The same things were measured in two ways. Each way mixes the same 10 hidden numbers, adds some noise and spreads widely along 6 directions of its own, which tell nothing about the thing.
In the rows, 128 means zero.
Some things both ways: the first way, then the second way.
[111 114 100 121 127 178 180 133 100 158  87 120 128 104 151 109 105 114
 108  92 146 115 111 123 136]
[144 109 128 109 143 115 125 147 159 134 122 151 143 141 138  99  84 153]

[109 143 101 167 161  85  70  92 126 133 183 140 137 120  88 165 148 109
 131 146 136 111 100 164 128]
[105 136 178 147 114  51 191 163 146 116 101 114 152 142 142 145 137 134]

[106 105 126 130 110 144 155 147  81 125 111 135 136 111  99 141 101 142
 145 112 131 137  85 106 136]
[146 144 149 115 139 156 106 166 139 117  75 114 186 122 161 153 135 164]

[107 140 100 150 144 133 114 102 117 179 142 135 129 109 141 138 160 115
 128  99 158  94 101 145 134]
[ 90 163 100 102 124 151 106 120 205 110  77 104  67  82 174  44 106 199]

[ 99 155 140 128 116  67 113  95  80 184 134 152 128 105 132 149 144 147
 121 124 137  87  96 129 140]
[137 167 122  39 128 140  84 142 160  85 153 113  94 113 178 104 121 175]

[130  97 147 167 107 151 123 131  85 144 116 126 131 119 109  88  98 135
 135 137 128 127  90 113 132]
[109 162 117  54 104 142  81  91 106 103 215 143  44  96 132 149 112 134]

[133 110 111 159 133  97 149 135 131 142 155 123 140 133 101 132 102  99
 125 164 138 159 105 117 131]
[135 116 184 100 154 126 106 183 121 144 135  91 200 163 190 177  75 138]

[ 91 113 146 146  79 132 125 100 109 117 126 161 168 115  58  89  95 132
 126 143 144 120  96 111 154]
[120  92 100 143 152 157 141 125 109 102 149 169 158 129  74 128 146 108]

[184 142 144 130 152 106 103 115 117 133 107 134  83 154 118 106 111 138
 150 153 163 116 171 193  99]
[175  95 126 143 159  85 153 169 102 115 190 142 143 155 126 153 151  50]

[132 129 143 132 104 176 211 147  84 155  81 115  93 137 174 113 109 136
 180  77 165 109 138 127 136]
[142  99 107 169 148 140 121 115 123 165 119 121 134 123 138  96 108 118]

[140  97 153 139 120 148 152 141  69 113 104 136 131 141 105 117 100 135
 174 124 147 126 121 128 114]
[137 116 142 153 167 153 118 162 115 132  82 132 144 125 149 144 114 114]

[109 164 115 171 135  87  77 113 159 126 205 151 155 104 102 121 152 115
 131 144 127 110  97 119 139]
[129 111 149 136 133 126 136 141 110 127 118 104 194 147 113 149 128 129]

[124 138  62 164 167 150  98 143 145 129 149 102 122  87 137 112 112  96
  87 127 131 153 115 148  90]
[133 109 142 109  85  86 100 125 139 139 178 117 116 125 160 133  63 104]

[123 152 105 136 156 186 166 162 138 141  95 108 110 100 158 110 116 123
  93 115 120 119 120 136 145]
[105 165  95  50 123 178  79  87 147  98 145 134 120  64 124 116 135 222]

[117 142  93 158 158 178 130 156 150 125 142 115 130  90 138 115 132 114
 103 115 103 124  89 117 147]
[121 104 160 167 138  95 168 153 125 137 104 131 158 150 138 129 116 121]

[ 89 133 133 114 100  70 180 142  49 131 100 143 138 114  97 173  74 140
 129 142 134 160  92 115 113]
[143 135 133 139 122 159  82 135 144 148 119 117  91 119 211  99  85  97]

[109 136  92  95 124 156 149 144 114 118  86 121  97  79 119 127  71 152
  91 102 113 135 110 133 147]
[181 117  87 171 125 127 161 170 147 147 129 156 177 156 120 115 183 122]

[145 187  98  96 177 110 169 199 133 113  96 118  78  92 163 126  86 141
  95 147 114 121 159 152 108]
[162 121 108 126 137 126 119 146 151 135 141 131 135 130 135 109 130 141]

[182  97 129 179 127  89 115 146 121 129 143 131  95 146  92  95 141 150
 162 157 121 144 105 115  90]
[ 98 143 119 152  25  93 159  88 130 149 176 146  51 143 101 118 117  67]

[130 182 134  98 175  91 128 130 112 118 125 102  92 112 163 180 106 143
 114 129 121 109 180 176 127]
[115 134 112 139 150 179  96 129 109 142 137 107  95 107 174 147 138 118]

[115 123 136 143 131  36  89  76 103 143 169 153 164 135  81 156 153 123
 132 156 150 122 123 137 104]
[159 107 130 126 158 148 104 185 141 127  85 123 172 155 165 139  95  73]

[148 152 159 136 124  98 151 142 115 162 123 141 109 128 148 109 148 154
 147 134 131  97 124 114 134]
[126 123  97 126 149 191  79 125 121 124 154 121  81 123 156  94 104  91]

[169 118 126 177 126 116 121 155 114 151 137 162 112 136 101  85 146 136
 169 147 129 119  59 107 117]
[160 109 133 180 137  96 192 189 145 138  69 152 184 174 137  87 143 122]

[199 106 112 151 149 159 163 195 123 160 113 123  69 137 159  79 122 132
 179 126 148 116 112 119 119]
[132 146 155 116  84  73 154 133 118 141 164 114 112 160 115 135 111 126]

[141 119 128 184 104  56  58  96 149 127 209 159 175 133  59  84 124 102
 145 180 167 162 107 118  92]
[129  95 133 100 120 164  74 118  94 114 158 101 179 144 123 160  88  91]

[113 129 124 180  97 108 116  68 135 141 171 143 167 131  93 121 149 106
 134 114 126 150  62 103 138]
[117 136 138 148 115 137 150 112 154 158  83 116 138 133 161  81 125 192]

[118 119 150 144  89  87 133 106  72 122 141 154 156 132  93 118  97 124
 165 134 151 139 101 112 108]
[139 112 164 117 115 112 125 114 100 134 131 133 145 145 124 147 101 132]

Other things, the second way, with their names:
Q_840: [ 89 109  93 199 126 175 132 113 129 141 109 138  76 120 132  81 122  83]
Q_873: [176  94 101 170 205 193 100 159 116 155  79 131 171 127 148 111 136 132]
Q_756: [109 156 155 163 107 156 137 102  99 178 105  97 134 147  91 130 111 134]
Q_114: [150 102  92 169 133 150 144 140 136 155  79 173 105 159 105  83 113  88]
Q_984: [176 138 134  95 151 150  88 159  98 149 160 133 150 137 158 130  96 130]
Q_697: [ 98 123 184 132  98 123 118  81  85 122 161 101 133 127 103 139  78 103]
Q_250: [147 145 140 116 140 123  86 142 114 135 198 102  37 120 178 164 105  62]
Q_895: [197 127  92 131 119 100 113 137 152 158 172 138  78 132 137 102 111  63]
Q_468: [123 101 115 155 117 102 135 108 117 121 168 101 117 119 125 114 120  52]
Q_818: [ 75 119 118 188 141 165 150  87 131 150 104 145   4 133 143  55 104 100]
Q_161: [ 86 134 156 140 114  47 193 119 136 107 173 135  52 131  85 113 118  91]
Q_699: [135 142  87 168 173 170 149 144 146 146  68 134 100 119 150  98 190 154]
Q_874: [136 162  89 100  89 162  86  95 120 140 179 145  84  99 118 129 128 123]
Q_376: [148  93 136 154 156 118 104 147 116 140 137 121 148 105 185 123  96 109]
Q_285: [144  99 164 143  92 116 111 137 110 146 189 121 150 171 120 127  55  60]
Q_989: [152 136 165 124 119  86 109 166 142 149 167 113  74 137 180 139  77  99]
Q_689: [171  91  88 155 161 161  99 148 123 146 152 112 157 135 143 103 124 106]
Q_709: [130 138  93 130 154 181  97 126 134 133 111  80 100 133 142 109 130  76]
Q_891: [ 88 168 147  74 101 193  77 100  74 117 172 122 116 113 132 176 112 147]
Q_232: [126 135 167 131 104 145  97 157  76 101 210 120 181 133 128 175 103  62]
Q_760: [123 160  95  68  76 169  50  83  75 140 227 137  92  90 107 177 100  92]
Q_723: [175 124 166 119 130  73 154 147 109 129 118 126 157 168  96 158 129  93]
Q_914: [181 136 136 178 161  66 180 173 184 125  56 102 110 130 144  98 170 104]
Q_778: [101 186 122  67 105 175  81  93 127  94 158 150  61  77 123 101 111 173]
Q_287: [104 125 136 124 125 137 131  95 102  95 134  93 149 119  80 143 147 119]
Q_925: [180 116  40 145 157 149 130 125 161 155  81 153 138  96 132  95 193 159]
Q_747: [137 116 108 130 136 166 139 162 125 128 100 164 212 153 102 121 133 149]
Q_348: [109 136 150 113 104 125 109 126 116 105 154 123 104 123 144 142  92  76]
Q_492: [178 142 141  87 167  98 132 134 111 111 115  90 155 125 118 158 177 160]
Q_230: [157 117 127 159 151 104 141 151 150 148  93 115 121 138 135 104 112  90]
Q_93: [ 86 134 133 120 110 157 119  99 107 120 139 122 148 108 122 143 129 154]
Q_578: [ 97 120 110 166 111 127 142 109 145 147  91 120  72 125 147  93 114  93]
Q_94: [112  80 158 163 142 131 134 110  57 151 175 150 127 147 125 163 101  94]
Q_605: [170 141 135 113 144 135 139 190 138 115  89 143 157 173 111 126 134 123]
Q_165: [141 132 138 128  97 130  83 128 107 152 192  99  81 140 168 151  82  45]
Q_453: [152 138 186  84 125 104  81  99  77 140 215  91  65 144 135 173  62  57]
Q_38: [ 67 124 107 162 133  94 179  89 185 113  92 119   4  98 138  45 140 146]
Q_858: [238 143 190 101 184 118  75 197  74 152 131  71 231 145 154 217 117 117]
Q_475: [143 155  97 127 148 191 120 132 163 132  59 110 180 122 107  75 151 182]
Q_147: [102  84 149 165 166  77 172  99 113 143 108 130  74 134 106 108  89  76]
Q_198: [149 132 114 134 119 110 139 139  93 135 157 165 129 122  97 161 147  87]
Q_630: [152 135  88 109 151 147 131 157 165 123  50 127 170 132 134  91 142 153]
Q_142: [101 122 155 129 144 140 121 125 108 100 126 123 126 111 149 130 121 137]
Q_635: [ 84 114 121 111  76  95 136  90 159  88 140 123 118 102 121  94 111 146]
Q_423: [140 143  82 166 157 174 129 102 122 158  71 140 105  92 123 115 177 127]
Q_937: [101 101 107 126 131 113 139 106 130 116 153  92 124 126 103 122 139 122]
Q_193: [133 148 104  94 122 159 118 100  86 122 133 124 144 113 133 157 184 156]
Q_675: [113 149 158  96 113 139 116  96 127 111  87  68 128 139 134 123 119 147]
Q_45: [152 161  99  92 128 148  97 104 145 118 131  92 112 106 114 109 153 146]
Q_439: [113 127 168 102 131 108 123 122  90 123 136 123 124 135 129 171  94  90]
Q_676: [162 188  70 106 128 138 137 150 180 134  78 142 116  92 139  97 192 199]
Q_546: [143 106 141 154 130 146 122 150 105 148 145 135 169 153 137 127 104 117]
Q_188: [110  90 105 200  90 100 189 113 135 149 153 199  60 150 126  74 126  85]
Q_336: [159 151 121  98 120 143 131  99 120 112  91 114 135 142 109 120 171 138]
Q_526: [129 125 131 123 110 124 128 133 138 134 123 129 115 141 151 131 113 113]
Q_960: [143 167 145 126 130 101 130 145 149 151 133 114  36 128 169 134 122 115]
Q_447: [202 164 140 139 118  77 137 171 151 167 151  89 126 143 168 138 151 132]

Some of these things the first way, each followed by its name:
[207 117 161 132 143  80 159 152 138 161 123 132  92 180 128 114 144 141
 181 163 182 133 177 146 106] => Q_709
[107  80  97 133 120 201 138 117  80 140 101 109 129  97 128 121  91 120
 127  74 142 130  92 125 136] => Q_989
[142 130 133 218 110  97 106 147 122 135 185 137 112 125 103 103 151 138
 169 150  95 129  50  90 127] => Q_447
[168  96 103 119 161 214 124 122 114 131  76 138 130 133 114  87 103 104
 130 104 168 137 114 167 114] => Q_778
[156 164 124 121 167 175 165 189 135  95 102 102 100 103 170  99  79 126
 110 131 101 135 149 135 123] => Q_94
[150 142 110  99 178 178 148 158 118 142  97 113 106  91 196 109 155 144
 112  75 111  79 137 121 123] => Q_114
[140 163 133  96 151 178 166 141 115 119  90 116 111 110 178 118 113 136
 129  81 134 106 158 144 131] => Q_873
[150 104  95 135 170 182  92 134 109 104 110 120 120 117 104 111  77 105
 123 133 149 139 129 180 105] => Q_198
[105 166 144 151 131 137 161 187  96 125 158 141 130  99 158 137 131 136
 174 113 112  90  84  86 153] => Q_858
[133 125 108  73 131 152 195 118 123 147  81 148 127 140 121 140 111 117
 149  89 193 122 148 152 147] => Q_475
[ 75 180 132  74 139  77 161 135  87 115 119 138 150  81 135 176  82 135
  87 134 106 110 130 121 149] => Q_818
[137 180 144 126 137  91 193 181 126 119 127 154 118 136 137 131 135 135
 166 142 140 112 138 119 123] => Q_697
[198 112 136 165 161 127 138 159 101 144 102 125  71 162 127 108 133 141
 170 151 136 120 122 160  98] => Q_676
[114 180 126 174 148 152 115 112 107 142 139 115 110 113 171 130 158 126
 142  90 129  92 117 158 118] => Q_376
[ 77 170 126 184 125 111  68  78 121 128 179 113 149  82 131 132 147 127
  90 115  92 110  94 128 129] => Q_925
[137 121 118 159 119  99  81  93 107  98 132 142 141 115  69  90  91 124
 101 156 107 159  90 138  91] => Q_188
[110 182 152 148 131  79 101 135 109 135 175 147 137 107 134 138 129 137
 147 145 132 100 114 125 135] => Q_492
[105 164 103 142 160  64  77 140 137 103 194 156 174  88  89 138 117 106
 100 176 117 134  99 121 111] => Q_723
[113 133 167 129 111  97 133  99  84 146 141 146 138 126 124 145 141 150
 161 113 124  85 105 110 159] => Q_891
[103 156 121 157 112 116 152 179 117 122 147 149 138  86 116 102 103 133
 121 147  93 123  59  75 149] => Q_546
[177 154 103 117 192 162 133 117 189 122 159 122 124 136 167 127 177 103
 152  83 142  99 156 143 141] => Q_756
[191 162  88  64 227 122 126 197 148 124 103 138  89  99 163 123 125 137
 100 141 125  98 161 157 105] => Q_605
[ 54 144  84 108 125 134 128 126 113 139 140 153 165  57 107 138  97 118
  82 112 119  98  66 102 178] => Q_747
[103 132 126 171 143 118  50  87 129 116 185 114 160  94 102 132 129 121
  97 137 100 129 100 131 132] => Q_250
[106 167 131 127 123  99 141 103 107 163 125 131 100 131 142 159 136 141
 155 105 181  91 162 173 131] => Q_468
[ 56 136 103 121 100 118 116 109 109 145 154 146 169  78  97 148  90 115
 109 115 157 129  92 114 161] => Q_45
[119 183 145 116 160 112 149 157 109 125 119 114  96  97 165 161 124 160
 111 127  83  94 130 131 153] => Q_699
[128 141 111 108 186 175 165 173 108 132  97  85  91  88 188 159 125 147
 100  94  88 102 133 129 144] => Q_960
